The first 6 rows are patterns. Each new row is the sum of 2 different patterns, raised or lowered, with some noise. Before adding, each is slid sideways (what falls off one end comes back at the other), maybe read backwards, and multiplied by a number that may be negative. Names go in the order of the patterns.
(in the rows, 128 means zero)
Some rows, each with the names of its patterns after it:
[ 93  97 159 138 115 104 115 107 138 132 145 103 130 141 145 161 105 114
 128 159 100 129 114 134 130 147 143 100 158  99 152 115  98 146 147 123
 128 130 132 120 151 121 131 134 141 116 106 156] => kab
[113 130 134 163 117 135 123 148 120 118 119 114  93 112 148 135 152 105
 157 158  93 143 126 106 124 156 117 130 121 104 163 132 120 154 146 131
 135 101 156 103 150 130 133 125 123 105 155 119] => rona
[148 131 140 147 156 163 146 120 100 129 124 129 150 152  98  97 129 134
 126 137 122 151 139 117 116  99 121 108 137 131  98 144  97 161 155 138
 142 163 145 153  98  96 157 107 138 141 123  96] => dav
[156 151  95 122 106 125 108 157 133 134 122 108  97 145 103 160 100  98
 160 119 128 111 117 157  99 128 156 105 100 130 120  94 115 152 110 161
 140 120 133 108  93 127 150 122 149 124 108 146] => dop
[128 117 138  94 140 147 114 156 152 153 101 152 143 153 137 113 106 128
  95 121 125 103 157 131 158 138 103 139 136 113 163  98 106 117 112 107
 128 106 145 144 115 117 114 109 102  95 145 120] => gego
[110 131 112 126 128 120 152 156 160 118 142 107 152 128 160  95 161 154
 135 117 146 142 118 152 145 146  96 119 142 116 111 135 114  93  95 136
 160 139 153 140 121 139 136 130 105 103 141 137] => nalu

New rows, each followed by the names of its patterns:
[129 172 129 157 101 165 143 159  98 123 146 160 170 156 149 140 184 138
 169 139 131 136 169 175 132 143 181 151 150 157 169 127 171 134 134 158
 158 141 145 194 182 114 182 118 181 127 154 138] => kab gego
[137 124  82  98 119 137 114 143 113 107 111 159 146  94 130 105 116  92
 122 146 101 123 131 131  98 122 119  81 153 138  94 150  66 162 121  76
 133  97 149 128 145  84 113 110 149  87 116 108] => kab dop
[119  88 109 132  87  96  72  73 125  71 111 121  98  92 115  70  75  98
 122 109  97  96  64  68 103 105 129 104  78  83  86 103 111 125  65 135
 103 102  68  80  81 102 121 115  63 105  68 107] => dav nalu
[129 108 108 145 161  91 162  85 134 134 142 181 153 165 154 120 103 156
 120 191  94 141 154 152  86 179 173 100 178 155 168  83  88 130 110 104
 129 137  92 105 129 198 147 158 128 115 169 116] => rona nalu
[157 193 163 163 148 126 170 193 188 171 189 178 115 180 138 179 175 195
 147 161 190 109 136 160 157 145 158 135 158 147 203 179 163 183 148 205
 150 160 127 146 159 165 149 187 131 214 158 144] => dop gego
[105 137 123  96  92 117  88 127 102 137 133 138  80 145  81 120 110 147
 107 133 141 113 114 120 113  93 121 100 114  94 107 144  79 115 142  67
  86  76  98 135 142 127 125  97 101 144 115  78] => rona nalu
[172 102 142 138 149 139  99 148 135 122 165 118 142 169 137 138 124 108
 139 126 169 119 180  97 119 137 140 124 119 140 114 133 170 135 134 138
 119  99 158 129 127 185 161 115 153 163 125 142] => kab dop
[136 196 136 140 129 187 147 164 178 151 152 132 161 185 161 172 141 182
 123 179 191 105 169 154 167 155 137 201 134 156 202 160 146 174 208 179
 149 166 122 130 184 149 166 176 130 155 172 134] => kab dop
[132 161 149 153 140 155  93 110 144 153 153 161 122 140 103 167 180 125
 151 144 152 159  91 157 142 119 141 177 116 123 179 157 136 159 114 139
 164 112 165 145 139 120 129 114 119 145 115 119] => dav dop
[137 149 131 150 105 132 148 112 138 115 123 101 146 126  92 103 160 167
 115 158 111 114 117 171 113 114 107  89 124 114 116 111 169 128 141 122
 110  95 141 170 104 145 113 130 153  98 105 141] => kab dav
[152 154 136 119 150 130 170 196 162 157 175 159 125 173 193 139 161 169
 151 166 120 171 181 142 190 146 189 165 160 171 143 158 150 142 165 153
 157 131 123 165 188 141 156 155 137 161 198 158] => dav dop
[131 138  87 176 122  78 164 139 134 118  98 135 140 113 161 130 130 146
 171 170  90 131 106 148 113 129 133 165 132 131 148  90 159 122 137  97
  87 170 154 142 133 147 113 118 144 131 146 162] => kab dop
[123 156 158 158 123 121 153 103 118 143 147 137 103 113 124 146 145 143
 127 152 150 167 159 100 103 127 159 106 127 135 135 116 158 154 134 146
 126 162 121 121 163 167 112 156 137 157 116 159] => kab nalu
[124 157 156 130 145 136 143 111 136 149 164  83 113 132 152 142 128 160
 124 111 110 116 104 155  94 179 132 120 111 124 121 152 122 137 128 109
 134 101 119 129 156 108 188 103 100 167 116 149] => rona dav
[144 130 170 177 126 180 153 158 182 168 166 151 132 145 133 151 147 153
 147 152 163 178 158 132 188 170 148 152 162 177 144 146 124 159 131 184
 138 146 120 156 144 144 149 146 159 145 171 134] => kab nalu
[125 174 122 144 125 161 116 144 155 121 119 156 120 156 106 147 179 150
 139 135 153 109 179 163 149 114 155 152 141 135 121 149 142 151 137 145
 110 124 162 168 121 110 169 124 112 138 130 150] => kab nalu
[149 186 113  95 116 147 158 139 171 118 187 144 133 149 135  92 151 203
 118 138 183 122 121 141 143 152 124 114 171 122 164  99 111 167 161 126
 195  99 166 111 121 110 160 181 159 151 114 161] => kab dop
[103  94 134 110 102 117 129 140 116  95 103  96  77 139 155 131  87 150
  96  73 141 154 120 105  96 143 123  67 136  79  87  87 128  76  87  78
 121 106 139  76  90  85 121 112  87 102 125 146] => dav nalu
[131 144 110 137 119 137 117  73 146 133 123 111 151 142 117 146 134 129
 109 114 114 165  98  83 158  94 126 154 115  81 120 142 133 157  94 131
 113  96 102 121 127 164  87 159  82 137 135 103] => rona dop
[156 176 132 191 151 144 187 144 168 179 202 127 182 166 166 194 149 135
 182 143 155 163 117 205 142 204 167 141 166 163 128 211 127 128 151 151
 164 149 145 170 188 141 143 140 130 111 118 189] => rona gego
[165 146 145 117 181 138 178 180 140 134 134 127 128 134 127 179 143 184
 162 129 166 151 177 149 172 130 117 158 123 133 126 161 156 161 110 124
 154 161 145 188 157 135 132 108 129 120 140 146] => dav gego
[ 69  69 112  82  92 118 102  50 100 104 115 122 119 137 130  96  95 103
  69  73 106 121  59  61 108  94  73 118 104 137 100  99 100  64  96  99
 126  77  94 112  85 113 130  97 131 148 130 113] => dav nalu
[108  92 147 117 136  82 118 141 105 154 134 147 135 135 137 157 160 150
 144 140 160 134  93 143 154 128 173 119 164 176 104 152 114 123 131 149
 106 118  87 183 153 149 165 112 166 151 133  91] => kab gego
[115  80  89 133  74 133 121  91 138 103 111 122 110 117 136 101 129 105
 118 121  78  96  98  94 114 147 109 110 100  84  71 100 108 133  93  84
 145  79 126 116  96 157 113 134 114 119 105 136] => dop gego
[155 137 157 142 110 153 162 155 139 163 131 162 155 149 157 115 119 138
 138 131 110 129 184 175 117 141 145 131 156 160 134 150 141 138 147 126
 115 148 155 163 129 124 152 114 175 192 149 124] => rona dav
[177 123 166 178 143 120 136 100 176 147 167 169 174 134 127 122 146 140
 112 164 110 131 159 169 128 146 155 108 167 121 163 164 170 159 181 174
 125 151 160 107 169 161 155 163 122 183 188  94] => dop gego
[ 77  82 105  80 108 130 100 141  88 134  95  84  79 136 137 127  87 118
  97 101 125 118 146 123 126  98 136  87 113 133 148 103 123  76  64 152
 106 121 153 110 136 158  84 105  92 116 125 108] => rona dav
[121 101  76  72 110 156  89 130  97 104 111 123 118  61  69  71 118  92
 151  89 135 124  56  88 119  64 130 101  69 137  90  84 117  96 126 101
 122 135  87  54 132  76  91  96 131  83 132  97] => rona dop
[146 143 170 170 113 119 137 142 132 176 161 169 149 121  99 155 121 167
 135 131 147 112 144 133 132 171 115 154 171 115 111 125 131 105 136 161
 108 177 132 155 161 134 124 162 169 152 140 120] => dav dop
[140 149 144 125 124 174 132 158 113 185 125 145 177 151 170 174 142 151
 192 172 166 141 174 161 147 130 178 165 179 178 191 185 162 124 148 167
 128 152 177 123 155 152 178 138 169 178 162 192] => rona gego
[119 121 130 104 131 141 130 122  85 110 118 112 116 120 123 142 124 107
  96 110  97 112 106 115 127 103 138 145 107 139 158 125 154 120 118 124
 125 139 147 125  94 125 125 109 132 139 132 153] => dav gego
[133 144 156 111 118 112 157 194 129 166 162 117 144 152 143 142  98 176
 136 129 145 131 147 160 117 175 184 173 131 131 131 163 149 162 118 185
 177 161 161 174 147 130 150 179 140  90 162 147] => rona nalu
[133 147 176 168 147 145 145 111 148 148 169 122 135 150 118 131 150 146
 144 153 174 129 151 137 141 140 149 141 147 129 170 136 155 136 177 162
 166 139 137 144 109 172 133 131 139 187 171 172] => kab gego
[ 89  66 129 116 122 123 104 108  92 121  86  90 132 119 102  83 149  52
  91 158 110 122 107 117  70 140 129 149  95 104 108 130 119  86  96  94
 164  88 134 106 100 121 137 116 111 120  69 127] => kab gego
[131 120 109 143 151 200 174 154 152 127 122 171 164 173 149 162 142 174
 108 158 187 162 212 186 197 130 176 201 163 200 118 116 151 121 119 140
 118 214 194 156 190 130 156 173 179 169 136 132] => dav gego
[101  83 106  75  98 136  75  81  95 101  67  82 105  76  97  94  99 102
  95  59 113 127  71 119  92  69 104 130 104  74  87  67 115  84 109 118
 110  93  84  59 123  64 130  77  76 115  87  82] => rona dop
[ 40 121  76  92 103  75  89  58  96  78 106 121  96  94  77 117  70  42
  82 123 106  78  78  78  70  88 122 112 122 121 117 117  99  52  89 127
  85  73 113  67  65 129 117 109 127  83 136 117] => kab dav
[153 119  98 112 116 126 107 104 135 101 162 124 122 131 139 125 123 125
 103 150 104  90  82 157 127 149 108 103 112 151 104  87 109 117 101 121
 156  84  84 129 132 122 123 136 137 111 152 143] => kab nalu
[135 154 169 158 132 130  98 158 120 144 147 119 188 107 181 170 170 153
 170 156 161  90 101 189 132 172 141 160 133 140 158 155 149 168 200 155
 138 112 127 168 149 161 187 132 118 153 131 162] => rona dav
[156 112 175 101 117 139 126 125 157 161 123 168  95 173 189  88 128 116
 152 141 187 131 162 105 112 169 150 152 195 142 167 118 142 197  83 168
 143 160 146 107 146 168 103 147 169 145 181 161] => rona dop
[102 171 127 120 127 116 136  84 155 104 136 115 171  97 169  79 115 116
 156 156 127 149 162 126 118 123 145 178 126 107 120 152  90 137 152  85
 150 169 181 129  92 134 136 111 133 180 111 123] => rona nalu
[108 132  82 140 108 123 136 132 148 124 103 150 104 132 146 143 131 126
 108 155 103  97 139 129 170 120 135 130 161  90 120 107 102 104 100 124
 126 126 118 153 153 109 138 133 109 112 133 101] => rona gego
[215 184 144 142 172 153 170 205 205 127 114 155 151 151 175 149 180 171
 167 168 125 147 155 168 175 133 177 138 180 173 152 182 187 192 173 133
 112 210 122 156 169 165 119 173 170 161 170 178] => dav nalu
[ 93 120  84 116  87 111 109  84  97 127  66 126  94 111 110  81 112  87
 105  71 125 107  96  97 142 121  97  99  71 126  86  88 110  83  86 107
 110 104  87  76 123  99  72 107 110  88  87 114] => kab rona
[161 117 138 144 141 141 153 125 146 151 124 126 137 159 157 149 152 121
 116 124 121 118 169 127 169 157 121 145 179 132 183 147 132 133 106 137
 124 123 134 181 148 180 130 157 173 167 154 165] => dav gego
[149 170 164 181 142 122 141 129 124 178 151 140  97 127 175 139 155 127
 164 176 116 133 139 124 107 155 142  94 152 134 163 194 164 154 182 150
 145 117 130 170 140 153 147 156 136 180 125 153] => dav dop
[132 146 116 137 120 154 116 113 121 124 135 110 112 121 127 122 158 122
 166  99 139 115 152 146 139 109 173 122 125 118 127 154 115 121 133 147
  79 145 156  99 134 137 130  90  79 120 137 125] => rona nalu
[167 136 156 146 157 172 141 148 162 173 121 133 161 118 151 118 171 168
 164 141 156 167 107 179 148 124 129 192 155 159 145 115 184 154 150 147
 148 133 143 141 188 112 134 172 135 135 156 140] => kab rona
[129 132 160 185 153 147 156 178 190 153 144 148 150 172 143 195 146 143
 177 149 123 145 158 140 123 136 136 185 158 167 148 159 183 130 189 168
 102 153 176 161 169 163 142 149 130 196 175 163] => kab nalu
[112 112 123 109 175 124 129 116 127 158 136 147 162  98 121 119 103 113
 114 113 136 153 145 137  93 168 158 138 136 126 156  87 123 118 125 130
 144 117  85 111 125 133  92 131 134 108 146  96] => kab gego
[ 92 152 104 114 137 130 122 125  77 129 117 145 100 143  91 132  85 128
 107  98 128 122 168  84 124 122 150  84  93  98 102 102  88 131 116 153
 105 160 155  76 108 139 122  93 157 113 110 107] => kab rona
[159 152 173 128 134 125 141 158 187 110 175 183 153 141 137 133 143 148
 159 161 103 109 162 126 128 157 139 122 116 142 152 146 160 148 142 162
 129 122 115 115 147 152 114 154 130 127 129 111] => dav nalu
[107 190 174 166 155 136 134 137 124 144 149 125 182 140 166 182 136 148
 179 118 202 113 116 139 133 141 151 150 144 166 148 157 115 121 119 119
 186 131 147 133 177 129 178 179 133 156 195 197] => kab gego
[122 109  97  96 127 115 102  85 137  97 101  66 116  92  57 110  80  74
  66 133  48  79  65 101  77  94  79  85  62 102  80  85 101  80  92 110
  74 120 123  77  94 106 103 103  59  84  66  68] => gego nalu
[154  75 101 161  79  54 109  77  98 104 140 126 141 144 116 106  67  64
  87 158  82 107  81 105 111 127 167  69 116  90 116  77 169 140 135 119
  99  93 113  71 164  84 102 157 113 130 123  67] => dop gego
[139 169  97 142 162 128 150 147 131 132 174 155 137 139 120 143 159 163
 139 157 143 148 129 129 136 159 133 136 137 146 166 137 161 147 101 152
 151 143 157 168 131 153 135 157 163 123 158 135] => kab dop
[150 187 134 201 137 208 127 103 159 190 155 137 162 140 149 206 167 154
 170 158 118 152 162 134 159 189 164 169 155 119 137 192 135 181 148 160
 176 144 213 163 116 179 168 155 174 149 158 153] => kab dop
[ 98  95  86 110 123 108  71  94  97 133 114 114 105 118  97  99 112  78
 114  85 103 124  98 139  57 134 120 114 108 159 126 134  76  65 116 101
 103 140  87  59 147 105 118 116 125 161 107 103] => dav dop
[175 162 148 174 158 135 157 169 175 146 119 171 135 159 118 164 167 174
 138 159 138 132 175 155 147 151 165 177 176 155 127 145 164 158 140 128
 140 151 168 190 154 138 164 130 127 181 138 135] => kab rona
[133 146 187 151 155 182 159 158 173 142 133 144 136 164 121 156 138 151
 157 125 204 134 152 155 159 149 182 198 148 168 173 183 117 130 163 153
 191 156 160 166 194 135 183 156 140 156 168 153] => kab gego
[149 108 131 122 111  98 160 124 128 109 110 156 112 124 119 104  80 143
 134 114 162 112 153 100  71 107 114  90  97 155 117 104 135 137 111 120
 101 140 115  85 141  99 137  99 120  99 144 108] => rona dop
[151 169  75 141 107 143 160  87 107  98 141  90 133 133 123 133 138 143
 101 123  72 166 133  99 135 140  95 116 140 160 143 162 129 129 147 107
 109 119 158  77 123 122 104 136 119 144 118 142] => kab dav
[127 196 123 160 172 177 155 154 175 176 156 183 175 198 154 133 142 151
 171 146 184 181 135 176 198 172 167 198 150 174 149 187 169 131 125 107
 192 163 183 117 188 135 205 128 141 141 160 169] => kab nalu
[122 142 135 173 127 171 146 168 156 161 122 136 170 142 142 136 166 140
 156 152 155 180 125 178 156 127 176 193 173 149 133 150 130 164 153 148
 153 161 161 154 168 122 144 174 172 147 136 147] => kab nalu
[138 145 121 143 170 150 170 166 121 135 129 126 163 142 132 125 130 137
 159 161 147 145 156 159 138 102 142 118 142 134 134 115 155 141 137 153
 140 128 130 152 122 178 181 154 136 150 136 129] => dop gego
[ 82  83 110 110 104 132  81 119 117 112 127  98 108 120 123 114 139 129
  93 109 105  89 121 127 103 110  94 143 114 116 108 125 106 119  97 127
 111  86  92  92 139  94 128  91 124  84 129  83] => rona nalu
[105 109  75  72 104  96  83  77 100 151  89 126 103 104 101 128  84  90
 101  95  95 124 113  91 124  58  50  87 109  88 110 112  99 101 129 105
  62  90  65  76 116 116 116 118  76  93 102 124] => dop gego
[137 145 150 176 146 101 123 134 107 146 104 109 167 116 147 141 104 166
 122 139 150 103 109 124 124 130 113 120 161 146 119  98 129 113 113  89
 156 133 143 135 171 113 131 145 104 177 135 137] => rona gego
[158 170 145 152 159 143 163 161 181 141 121 142 131 127 144 157 151 131
 186 150 154 132 149 144 157 156 150 170 111 128 133 169 117 155 120 148
 137 163 120 123 156 165 149 147 150 111 153 157] => kab nalu
[174 168 161 182 156 169 122 123 164 143 153 135 147 162 206 120 159 151
 164 153 176 155 145 142 138 166 143 142 175 195 156 174 184 169 141 162
 176 145 152 168 147 161 145 169 188 161 177 179] => dav nalu
[130 125 123 118 152 120 109 118  76 109  98 121 150 138  95  95 119 104
 111 115 116 110 116 103 113  96  91 109 120 116  85 123  75 150 117 136
 118 138 113 115  92  85 114 109 125 122 115  73] => rona dav
[130 121  99 100  71 125  97  82  61  44 124 114  79  65 110  91 106  82
 109  93  99 115  71 107  87 106 145  54  96 115  99  84 101 109  64 117
 102  98  60 100 125  57 114 129  54  61  87 122] => kab nalu
[204 201 130 134 115 145 137 112 118 162 136 210 181 158 170 176 191 156
 171 167 120 147 128 167 140 140 190 176 115 112 179 136 154 164 181 130
 130 107 116 125 160 137 186 172 139 159 166 120] => dav nalu
[136 166 151 165 148 148 122 130 151 151 177 156 154 144 178 130 154 138
 131 139 160 161 162 192 136 165 162 144 148 152 125 141 169 141 127 156
 141 165 177 158 179 143 142 169 142 188 118 128] => dop nalu
[172 139 168 138 141 106 102 162  97 161 109 144 187 138  99 123 136 134
 128 160 118 125 107 107 106 135 152  94 189 165  96 117 160 135 169 177
 106 118  92 145 124 103  92 126 142 169 131  99] => kab dav
[177 144 137 142 153 137 165 148 172 151 159 136 168 180 144 134 158 170
 135 183 129 110 152 166 167 167 177 156 186 125 138 127 153 136 124 165
 133 126 162 148 154 147 152 170 135 133 154 115] => dav dop
[192 181 149 170 197 142 179 195 152 189 200 132 181 132 176 202 131 154
 148 161 196 169 163 186 144 194 176 170 147 175 125 166 131 157 143 159
 154 137 191 178 185 160 178 139 167 195 162 183] => dop gego
[148 145 107 122 127  90 133 173 138  90 183 127 133 136 129 153 103 131
 146 133 138 119 138 121 132 144 162 116 133 124 119 113 158 161 145 128
 150 137 155 179 116 100 130 156 138 164 162 120] => kab dop
[180 151 174 121 174 174 140 186 154 150 156 183 151 139 134 156 201 165
 149 179 153 155 177 162 201 154 186 162 179 136 151 152 187 138 169 139
 144 205 164 190 165 182 175 176 131 160 112 152] => rona dav
[158 150 156 180 170 124 167 142 146 129 174 151 186 158 186 165 129 158
 142 141 138 175 153 138 134 140 178 162 143 176 180 162 176 140 148 116
 157 158 147 146 158 135 151 158 153 170 151 184] => rona nalu
[ 72 107 101 129  84  89 127  72 106  97  77  96 132  71  64 108  62  64
 104  94 107  62 109 107  95  97  84  77 115  90 102 117  47 102 124 112
 131  54 113  97  71  95  77  70 125 102 132 116] => rona gego
[158 163 148 164 103 185 172 117 160 147 197 141 186 175 119 115 178 175
 181 174 169 125 112 158 167 143 118 125 150 164 179 141 172 157 151 116
 164 114 149 202 130 175 152 180 153 133 157 131] => kab dop
[127  84 130 139 101 138 155 149  92 106 115 112 109 109  91 107  93 126
 129  88 124 128 129 131 100 119 125  88 115  74 107  95 123  84 112  78
 145  98  89 102 112  89  89 101 108  96 102 132] => gego nalu
[ 96 169 107 124 104 109  75 121  81 132  55  70 159 110 133  75 127 165
  53 126 139  72  83 135  93  81  94 114 125 147 118 127 131  96  82  88
 157  85 150 110  97 126 133 114 102  99  80 110] => rona dop
[172 151 131 189 161 169 184 153 169 168 160 124 162 127 158 189 188 134
 151 195 127 152 187 148 168 163 176 157 144 180 175 137 191 166 154 164
 181 137 180 124 183 176 174 170 170 148 121 174] => kab dop
